The rows of a group lie close to one hidden flat surface of 12 dimensions, which may be shifted away from zero. Surfaces can cross.
(in the rows, 128 means zero)
Some rows, each with its group after it:
[ 80 139  91 144 129 119 160 128  86 139 136 119  97 151 125 162 128 156] => gapu
[148 107 102 111 182 114 155 127 171 192 108 114 151 122  98 150 150 113] => papad
[ 99 177 108 152 104 159 141 100 161 166 112 142 129 144 116 109 155 102] => pip
[ 96  94  86  95 136 127 181 110 137 138 158 127 141 219  66 126 169 126] => gapu
[ 84 201 142 153 134 168 144 151 130 110  97 140 128 109 106 114 121 163] => papad
[115 132 192  92 192 125 120 145 102 124 175 141 124 137 126 104  58  67] => mibiz
[140  81  93 114 114  60  68  94  94 160 136 122  79 103 132 131 124 164] => gapu
[ 87 137  96 131 169 122 137 158 168 104 125 131 165 174  72 124 136  94] => papad
[ 62  96  60 110 129 157 101 122 111 156 112 126 105 125 108 119 129 172] => Perok
[164 121 157 136 151 131 121 148 143  81 106 125 139 145 122 134 146 123] => Perok
[ 91 119 124 120 145 178 120  69 172 169 135 138  91 163 105 171  99 115] => mak
[ 85 131 102 148 115 147  98 120 142 139 135  88  77 101 154 152 110 154] => Perok
[136 147 104 108 124 121 103 115 112 159 145 113 129 122 134  94  86 136] => mak
[144 134 154 130  93 125 209 118 132 119 140 164 164 169 107 131 172 126] => gapu
[129 167 148 184 157 150 159 122 120 150  98 129 133 149 142 152 166  71] => mibiz
[118 153 150 140 109 163 118 128 158 126 133 103  83 102 171 112 104 140] => mak
[104  64 179 115 103 137 131 136  99  96 176  84  78 106 150 110 142 185] => gapu
[ 97  72  82  98 160 115  86 132 106 148 168  98 127 103 143 180  64 119] => Perok
[145  99  79 135  82 138 133  99  86 161 119 159 136 152 154 123  70 178] => Perok
[160  71 153 102 116 103 121 124 159 121 156  89  95 106 139 128 150 155] => gapu
[160 152 145 116  95 108 156 137 152  92 160 108 156 105 125 158 124 155] => Perok
[156  68 137 134 179 108  81 148 144 117 105 138 114 107 154 161  76 107] => gapu
[114 177  98 115 141 124 149 151  95 126 138 110 160 147 121 119 147  94] => pip
[145 128 101 186  73 127 117  86 101 170 109  84  89 146 157  93 179 176] => mibiz
[136 109  99 110 129  34 154  98 117 150 154 164 109 184  62 125 134 158] => papad
[128  93 148 152 127 189  69 106  78 108 118  88 107 154 150 106 105 170] => Perok
[123 115 139 108 118 143 126 117 152 136 169 100 178 143  77  60 105 164] => mak
[120 135  88 107 137 145 107 156 187 131 105  92 134 104 109  90 135 153] => gapu
[ 96 183 131 126 132 141 149 140 197 107 122 146 109 126 114 154 140  92] => pip
[ 87 129 137 170 147 155 181 123 121 160 135 108 124 182 126 116 157  94] => mibiz
[ 90 148 156 132  94 125 197 150 201 107 156 127  91 135 130 105 197 101] => pip
[158 101 113 105 216  77 120 161 123 111 128 103 101 181 123 164 125  80] => gapu
[113 142 137  83 155 128 162  94 127 172 144 156 136 100  70 192  94 175] => papad
[107  91 161 133 179 123 166 186 157  99 165  80 138 107 137 168 123 107] => mibiz
[136 108 167  80 187 147 125 109 142 183 135 151 113 125 115 112  97  88] => Perok
[148 134 188  92 165 130 131 122 146 150 155 104 126 109 127 120 164  66] => gapu
[131 100 138 132 138 122  97 106 102 134 106 131 104 104 120 171 158 147] => mak
[ 90  89 132 149  92 176 153 125 156 115 157 113 157 163 123 101 130 126] => mak
[133 147 171 123 156 134 141 160 130  97 122 132 154  89 117 157 122 132] => mak
[104 124  94 136 122 127 117 146 148 112  95 138 130 140 104  89 180 126] => mak
[ 97  86  67 131 115 100 139 103 113 165 167 138 129 185 136 132 114  81] => pip
[125 141 115  94 112 143  98  90 110 170 149 125 140  89 116 124  94 156] => Perok
[ 97 147 107 107 149 107 108 130 140 154 111 116  95  87  95 122 175 143] => gapu
[174 102 146 128 104 104 119 137 125 148 118 118 183 102 120  32 184 128] => mak
[142 118 188 129 139 171  95  75 124 142 177  79 103 158 142 118  81 116] => Perok
[ 98 146 142 135  92 171 120 102  90 147 142 138 131 116 138  96 111 146] => mibiz
[182 157 166 149 178  56 109 139 143 122 122 107  85 138 110 104  95 155] => papad
[191 126 175 121 128  99 128 172 119  74  97 150 141 124 137  67 160 124] => gapu
[ 99 140 115 145 117 138 124 139  88 116 147 130 103 114 190 171  69 112] => pip
[130  92  96 125  93 120 148 151 162  93  95 157  88 142 148 134 162 156] => mibiz
[129 101 148 113 119 141 136 139 159 102 129 160 106 119 154 141  93 130] => mibiz
[142 123  99  66 102 174 116 106  72 150 122 115 136  97 158 147 168 134] => papad
[141 150 115 132 109 135 136 143 179 128 117 117 146 121 106  72 110 182] => mak
[144  70 107 142 148  81 139 137 109 136 161 101 158 177 125 120 121 101] => mibiz
[127  80 185 106 110 205 118  64 167 151 144 104  98 130 126 141 171 129] => pip
[127 111 129  92 126 102 113 153 119 110 116 130 133 103 105  78 205 123] => mibiz
[156 140 211 132 135 138 123 131  87 106 154 132 139 104 166 133  99  95] => pip
[132  41 177 123 149 114 166 129 139 151 151 144 166 132 112 115 173  78] => pip
[101 121 122  97 101 174 121  75  73 139 161 129 120 188 123 110 142 106] => pip
[131 192 129 115 155  78  95 110 179 145 158 134 137 125  84 116  88  74] => pip
[147 104 148 130 145 143 144 150 215  97 112 110 110 102 142 194 147 123] => papad
[ 82  99  54 109 110 122 114 127  99 153 152 128 178  79 136 187 115 109] => Perok
[134 143 164 134 147 140 131 154 138  71 147  85 129 168 117 104 115 137] => papad
[128 149 143 115 115 128 140 130  49  97 144 135  92 158 166 138 131 119] => mak
[156 138 123 162 147  90 175 180 161 143 101  95 137  89 134 121 148 171] => papad
[115 102 124  96 142 134 137 129  87 107 143 146  89 165 175 186 149  44] => mibiz
[157 151  73 133 141  56 102 172  74 122 118 100 127 122 161 100 128 117] => gapu
[131 134 145 117 108  90 152 111  56 121 155 195 192 140  84 135  99 137] => gapu
[184 172 167  75 144 130 102 115 148  78 119 136  89 115 122 194 119 140] => mibiz
[ 98 118 154 114 159 130 133 145 138 141 147 104 156 113  86  83 148 124] => mibiz
[122 142 156 165  80 156 109 145 113 108 142  93 143  85 162  59  97 179] => mak
[109 166 172 150 152 150 128 145 152  99 118 153 128 100 138 171 106  90] => papad
[167 138 125  93 187 156 151 138 144 120 110 106 170 185  77 129 123 140] => papad
[106 193 113  98 153 136 103 132 149 130 120 134 120 141  89  70 105 123] => mak
[ 81  90  96 143 112 168 140 106 165 163 129 115  70 141 146 137 111 157] => Perok
[170 116 155 110 145 138 126 126 136 119 134  94 174 125  93 126 137 160] => pip
[109 195 168  95 179 174 123 130 167 171 134 129 122  78 137 123  94  58] => mak
[ 96 120  72  95 117 124 127 112  80 132 160 131 155 163  99 134 115 134] => papad
[186 107 222 185 146 123 141 143 145  77  81 174 175 119 113 153 158 125] => mak
[ 93 139  82  77 128 113 104 137  77 108 125 128  70 149 118 111 162 141] => mibiz
[ 94  93  95  84 114 108 186 157 133 109 159 142 163 140  98 144 177 112] => Perok
[137 129 214  93 162 116 142 117  96 116 201 114 136 141 111 129 107  94] => papad
[160 121 173 100 171  79 132 159 109 107 133 146 145 127 116 107 163  69] => pip
[ 84 153 151 149 107 141  92 104  97 140 156 123  84  97 161 124 100 118] => papad
[114 120 102 128 106 127 116  98 153 111 193  63 141 160 107 170  95 147] => Perok
[121 118 125 114 138 121 139 159 137 106 109 133 154 105 111 134 196 108] => mibiz
[166 159 101 154 124 114 146 119 154 133  56 190 118 162 111 137 137 151] => gapu
[129  65 132  96 141 154 157 123 135 143 126 163 185 138 108 143 166  79] => Perok
[ 70 159 153  88 131 186 127 115 114 101 115 171 129 143  64 111 162 137] => pip
[133 164 127 123 134 223  76  97 107 134  37 139 109  99 122 147 165 176] => pip

New rows. What belongs after each?
[109 132 131 130 128 100  74  94  88 119 193  94  85 169 120 109  52 148] => papad
[136 138  93 176 102 119 173 135 105 132 111 133 115 178 170 138 138 124] => gapu
[171 105 142  89 137 114 154 153 136 128  86 177 144 101 123 113 161 138] => Perok
[ 93 158 113 149  92 160 125 141 111 130 102 128 108 102 156  87 155 148] => mak
[129 114  42 177 103  98 119 184 110 118  93 121 144 120 181 107 108 143] => gapu
[127 120 113 145 124 128 117 126  89 125 147  90 137 113 166 185 114 120] => mibiz
[125 172  92  86 135 124 139 127 104 129 151 134 102 174 133 131  77 122] => mak
[170 134 169 122  77 167 148 125 133 124 178  72 157 125 184  70 114 122] => gapu
[151 140 160 134  92 138 105 126 130 113 144  89  82 109 168  84 110 169] => mak
[133 128 155 109 103 153 195 122 149 111 133 152 105 205 124  96 195  99] => mak
[148  99  99  95  97 180 140 113 106 132 121 116 143 149 165 149 171 111] => papad
[116 150  59 133 136 123 128 146 131 144 145  80 146 131 143 147  79 138] => gapu
[104  98 160 125 138 190 181 136 156 101 113 173 162 184  88 115 133 128] => gapu
[ 91 125  98  65 169 101 109 152  74 133 174  72 141 109  91 108 125 141] => pip
[133 106  83 165 138 150 169 124 157 183  99 126 172 148 146 157 167  71] => pip
[145 136 108 114 110 123 165 157 124 138 121 124 109 111 190 133 156  98] => mak
[125 139 113 134 153 117 121 100 105 162  89 197 135 152  97 137 129 101] => gapu
[143  85 121 197 134 116 101 153 172  86 101 143 208 142 104 118  90 128] => mak
[ 69 145 126 164 150 134 161 181  73 116 134  86 120 121 151 119 163 117] => mibiz
[125 140 115  92 135 125  82 129 164 141 157  80  80 119 150  79 103 105] => mak
[134 163 187 162  93 172 170 124 132 101  85 160  94 126 139 124 171 171] => mak
[ 75  65 102  91 126 122 137 161 127 114 161  97 144 114 103 111 179 132] => mibiz
[154 125 144 101 143 119  74  87 171 140 126 112  83 151  79  89 125 158] => mak
[ 87 153 108 148 117 158 155 133 195 169 135  78 109  88 148 143 164 117] => pip
[147 181 113 120  87  82 163 160 126 111 137 122 178  83 113 106 158 159] => gapu
[ 98 117 105 127 132 137 148 133 118 124 120 144 121 177 113 108 148 117] => Perok
[117  89 183 113  98 139 144  82 127 143 154 184 154 105  88 143 123 151] => gapu
[115 117 113 143 118  64 156 140  90 117 132 167 137 107 110 180 128 156] => gapu
[132  59  95 109 181 122 105 157 129 107 114 106  94 201 128 101 131 114] => gapu
[160 181 143 139 128 152 136 151 182 122  95 124 143  83 142 122 117 143] => gapu
[145 159 170  99 173 160 118 139  98 131 148 101 147 153 142  75 117  61] => gapu
[149 140 146  99 145  98  98 180 156  84  88 190 132  69 116  95  94 146] => mibiz
[128 149 161 113  69 179 209 126 127 148 151 120 142 126 143  72 162 161] => mak
[ 91  64 136  95  83 165 112 129 107 121 153 171 111  81 195 133 102  88] => mibiz
[160 165 188 125 162 129 128 113  99  99 120 162 117 149 114 164  94 129] => mak
[161 127 149  95 157  91  86  69 117 156 124 165  87 126  83 160  99 159] => gapu
[ 85 146  69 143 145 110 118 161 103 120  83 154  96 149 130 113 145 119] => Perok
[157  75 123 151 121 163 125 119  95 139  50 158 130 130 146 136 183 156] => pip
[159 141 166 102 115 142 138 117 153 133 147 118 129  87 127 137  85 180] => Perok
[134 129 119 152 135 143 129 152 189 121  72 188 171  75 130 173 100 116] => mibiz
[100 108 146 146  86 153 119 115  91 105 141 111 138 138 111  83 148 183] => mak
[108 110 172 108 158 151 109 128 107 147 137 141 143 103 127  90 149  69] => gapu
[123 104  89  86 163  91 173 182 134 111 116 164 124 149  99 127 100 166] => Perok
[ 86 162 137  96 169 131 119 152  87 120 123 128  96 125 118 112 173  93] => mibiz
[137 160 201 134 150 164 128 103 164 128  89 178  91 129 128 138 179  65] => papad
[118  85 168  85 121 128 132 147 169 106 163  97 137  89  90  78 147 177] => mibiz
[121 138 209  84 113 208 126  77 136 137 173 145 154  96 121 148 110  97] => mibiz
[189 195 142 133 129 136 107 113 125  91 120 124 151 155 126 149  88 131] => pip
[108 155 150 143 110  81 158 188 119  49 139 156 141 105 128 138 145 121] => papad
[128 127  63  83 105  79 164 147 161 136 111 152  91 128  99 108 138 201] => Perok
[161 107 160 165 105 109  88 104  79  83 117 146 114 186 125  88 136 138] => mak
[158 140 116 148 109 150 126  95  90 149  92 150 170 167 108  91 154 139] => pip
[ 91 104  74 133 140  95 103 127 221 111 120 126  84 147  79 168 127 151] => papad
[171 106 127 137 108 112  99  79 127 132 142 141 121 222 118  67 102 112] => mak
[118 145 115 132 127 165  99 100  68 157 116 136 140 130 141 127 111 123] => pip
[129 107 106  75 206  75 158 171 153 154 112 180  94 141 116 128 106  84] => Perok
[124  96  67 126 161  92  75 141 124 127 101 123 117 129 129 156 134 104] => Perok
[122 173 101  90  91 110 122 110 174 154 148 113 136  50 100 155 140 167] => Perok
[146  75 161 101 103 138 112  98 163 140 135 104  61 114 159 119 202 110] => mibiz
[138 155 125 135 119 119 143 165  77 129 116 109 150  99 161  88 163 125] => papad
[151 131 163 112 176 114 149 142 146 152 130 111 144  93 119 147 140 106] => papad
[108 119  93 142 104 129 106 141 193  69 104 132  80 120 134 187 128 161] => papad
[148 115 167  87 155 141  97 110 143 122 118 142 107 136  86 102 121 156] => gapu
[132 118 124 198 138 122 127 142 154 161 108 133 190  84 136 122  59 139] => mibiz
[123  71 138 155 102 188 150 126 170 142 142  84 103 141 196 121 138 108] => gapu
[118 125 115 118 135  87 109 161  60 125 141 102 133  91 127  93 110 176] => pip
[166 177 105 142 127  59 134 146 139 103 119 131  70 167 138 113 104 151] => Perok
[163  59 137 125  72 119 112 126 129 126 122 175 155  93 176  99 145  97] => mibiz
[104  50 103 111 116 173 174 125  98 145 138  93 141 160 138 137 195 131] => pip
[ 93 138  97 137  98 122 186  95 185 150 172 124  95 209 114 134 153  93] => Perok
[148  92 154 165 178 136 129 138 144 118 133 125 114 176 173 173  81  54] => Perok
[125 130  80 135  98  88 112 123 137 132 105 140  68 142 135 105 155 152] => pip
[129 156 111 136 117 116 100 111 136 109 168  78 132 126 124 166  82 152] => Perok
[153 137 119  96 132  93 133 125  58 113 129 152 108 180 132 125 152 107] => mak
[101 168 108 145  89 174 173 137 144 142 152  99 174 112 142 124 103 148] => gapu
[180 109 117 124 107 126 125  95 171 146  86 155 136 144 111 121 181 132] => Perok
[174  90 148 138 126 125 106 109 107 106 147 106 148 162 150 146 118 103] => Perok
[140 202 141 136 141 161 159 100 139 174 103 160 143 147 123 133 137  76] => gapu
[111  89  93  76 139  68 138 132 123 139 183 112 107 153 124 137 152  71] => Perok
[206 137 125 117 114  68 157 139 142 116 141 133 182 137 131 124 134 108] => gapu
[122 192  87 124 135 111 169 150 121 159 132  84 175 147 106  74 199  92] => pip
[148 117 132 106 121 143 122  32 110 182 145 145  94 183  89 158  95 178] => mak
[170 146 146 146 138 112 104 134 117 101 126 102  96 147 148 123  91 153] => papad
[157  66  88 140 119  83 115 136 146  91 122 122 116 183 132 139 141 127] => mak
[103  84 134 124  91 172 162 116 108 148 158 128 126 129 164 132 117 135] => Perok
[170 113 181 166  99 135 173 120  87 116 123 170 179 174 142  92 150 105] => pip
[103 132 165 136 116 197 169  99 143 138 145 107 157 127 124 176 180 101] => mibiz
[134  94 122 109 102 128 172 139 110 108 164 128 149 147 137 141  94 162] => Perok
[127 145 135 137 112 150 200 145 156 119 132 167 185 123 125 169  99 129] => Perok
[137 112  66 112 101 105 167 135 112 104 121 131  83 175 142 183 141 177] => mak
[157 118  74  87 180 174  92 123  98 131  81  93 167 139 100 185 141 150] => pip
[106 132 142 116 129 136 160 123 139 164 203  55 158 118 130 113 138  97] => pip
[137 119  38 106  99 158  84 124  90 116 103 113 135 137 163 158 120 139] => papad
[158  65 110  97 145  95 128 165  81  90 125 108 106 136 159 153 158 136] => pip
[163 131 103  81 104 108 132  87 105 161 148 160 182 138  98 116 120 123] => Perok
[136 161 105  88 159  64  98 134  79 128 134 129 130 129  78  96 123 146] => papad
[131  69 102 101  93 110  95 141 150 111 135 157 127  90 140 106  67 174] => mibiz
[120 117 122 131 139 152 175 133 153 181 113 184 121 103 169 164  50 125] => Perok
